The rows of a group lie close to one hidden flat surface of 5 dimensions, which passes through zero. Surfaces can cross.
(in the rows, 128 means zero)
Known rows, each followed by its group:
[127 126 146 153 127 140 149 143 138 137  89 128 114] -> Z913
[135 128 121 105 109 134 150 100 119 145 147 139 104] -> Z913
[ 72 211  91 116 137  81 126  30  85  71 172 138 122] -> Z462
[111 166 146 141 174 105 178 120  89  51 115 135 147] -> Z366
[118 133 104 190 141 114  95 134 152 101  78 121 116] -> Z462
[118 146 163 157 130 122 149 131 171 119  80 109 128] -> Z943
[119 118 151 163 130 141  97 172 137 132  92 122 141] -> Z943
[124 144 188 162 121 163  93 150 129 210 116  96 120] -> Z59
[135  97 110 137 133 147  79 169  92 148 152 117 124] -> Z943
[126 126 142  79 119 129  96 138 127 139 192 111 176] -> Z462
[116 147 122 151 158 126 137 131  76  95 128 130 121] -> Z366
[149 104 160 117 119 137 140 154 190 140 109 124 158] -> Z59
[130 127 117 137 129 144 105 134  90 151 148 118 107] -> Z59
[135 115 140 114 124 126 119 138 164 132 136 126 156] -> Z913
[ 54 215 143 143  82  97 129  32 198 138  83 132  97] -> Z366
[130 124 135 154 132 143 141 137 116 140  97 125 100] -> Z943
[155 135 100 145 146 131 136 128 100 167 148  83  65] -> Z943
[155 105 125 106 135 132 165 134 126 119 140 137 140] -> Z366
[ 98 168 139 105 128 126 132 102  74 126 169 128 125] -> Z462
[ 97 160 125 149 174  84 111 129 128  24 128 135 202] -> Z913
[100 137 150 141 121 127 157 113 121  97  84 168 132] -> Z943
[117 138  80 106 137 116  82 107  70 123 202 123 124] -> Z462
[ 97 144 117 142 143 100  88 144 151  73 121 117 170] -> Z59
[138 103 144 109  80 135 123 124 220 183 105 126 138] -> Z366
[145 103 137 127 141 130 109 169 129 119 140 123 166] -> Z366
[149  92 128 122 128 126  89 168 182 133 128 118 174] -> Z462
[101 168 199  91 115 150 181 120  92 150 153 131 130] -> Z462
[ 88 181 134 134 107 109 141  70 161 125  97 131 111] -> Z366
[107 150 116 107 132  94 154  86 150  72 129 141 148] -> Z59
[190  65 131 115 123 145  96 199 182 182 141  94 152] -> Z943
[107 140 137 173 137 135  97 159 118 132 103 111 118] -> Z913
[131 152 164  95 109 128 150  79 151 173 154 127 136] -> Z59
[ 75 190 196 182 130 131  62 138 138 174 116  85 147] -> Z59
[110 138 154 171 127 144 111 158 140 143  85 110 111] -> Z913
[142 122 134 103 121 124 155 117 152 127 125 138 138] -> Z913

New rows. What belongs after each?
[124 148 137 159 140 130 148 130 132 139 102 105  96] -> Z943
[149 101 149 106 109 138 199 120 166 126  89 167 127] -> Z943
[120 125 145 170 102 153 124 146 158 171  66 123  87] -> Z366
[ 52 159 132 138 128 119  71 110  75  66 130 175 179] -> Z943
[ 71 145 128 145 127 123  64 131  90  86 130 154 170] -> Z943
[137 123 127 106 103 128 150  97 157 150 125 138 115] -> Z366
[165  69 151  66 104 127 140 151 206 134 139 152 202] -> Z943
[140 111 117 139 102 157 151 119 119 172 105 139  63] -> Z366
[158  95 130 142 147 153 148 171  95 131 114 132 114] -> Z366
[125 123 107 139 119 148  90 143  83 170 150 115  90] -> Z913
[109 136 129 166 164 113 100 157 118  81 112 125 161] -> Z913
[124 110 130 143 128 147 110 155 101 129 115 148 129] -> Z943
[140 108 104 122 127 143 137 125  76 136 142 149 102] -> Z943
[ 88 122 151 164 120 146 119 147 101  96  70 178 142] -> Z943
[111 129 126 166 166 132  53 189  85 112 149  99 156] -> Z366
[117 136 131 160 130 118 134 125 151 111  90 128 119] -> Z462
[139 110 127 121 140 117 114 154 152 103 137 128 175] -> Z913
[151 122 198 114 100 169 110 136 148 252 155 107 132] -> Z59
[ 97 156 126 146 124 131  89 123 110 145 142 110 115] -> Z913
[ 93 202 104 124 148  90 112  67  97 105 171  99 110] -> Z943
[141 121 142 145 125 116 169 122 193 115  67 140 130] -> Z462
[123 146 139 135 143 105 174 112 146  74  98 149 147] -> Z913
[153  92 127 117 122 131 110 160 159 129 129 128 156] -> Z59
[152 133 115 137 134 137 156 123 112 154 125 106  77] -> Z943
[117 164 119 145 139 120 141 102 112 126 127 108  91] -> Z943
[141 115 134 154 178 141 133 182  63  94 123 119 133] -> Z366
[122 139 177  85 116 129 130 133 159 135 152 122 180] -> Z462
[162  68  96 154 151 157  73 207  73 138 152 124 133] -> Z913
[ 78 184 164 145 131 123 139 108 110 108 121 121 129] -> Z462
[160  94 118 105 122 133 161 136 146 126 118 144 130] -> Z59
[143 118 106 114 131 133 141 110 103 140 152 126 102] -> Z943
[165  84 138 141 121 175 102 180 103 206 137 114 105] -> Z59
[122 125 113 133 135 121 110 142 131 100 128 129 139] -> Z59
[ 93 163 180 185 134 135 112 153 158 129  67 103 130] -> Z59
[148  90  89 137 129 161 117 152  46 157 150 141  77] -> Z943
[124 108 123 118 123 140 120 131 104 123 136 151 137] -> Z943
[143 107 111 118 108 148 128 122 115 166 133 134  90] -> Z366
[119 144 143 162 140 128 112 150 145 134 103  99 124] -> Z943
[165  73 110 147 126 159 115 173 117 161 115 128 103] -> Z462
[120 167 107 148 144 125 132 103  87 135 141 101  79] -> Z943
[ 92 193 161 144 130 124 137  67 108 143 132 123 105] -> Z59
[142  94 108 106  97 140  71 139 151 184 157 119 126] -> Z366
[129  90 137 137 123 146  84 177 123 132 120 141 160] -> Z943
[139 115 124 164 175 118 147 155 111  64  96 144 156] -> Z913
[ 99 174 157 144 107 133 158  94 153 146  93 123  90] -> Z913
[119 116 152 127 123 126  59 168 173 154 150 100 187] -> Z59
[122 116 109 160 139 140  94 167  92 126 119 118 110] -> Z59
[113 149 124 136 133 117 162 105 134  95 104 139 115] -> Z59
[104 159 141 115 125 113  78 103 128 142 174 108 155] -> Z59
[114 116 144 147 130 132  73 174 145 127 117 115 165] -> Z943
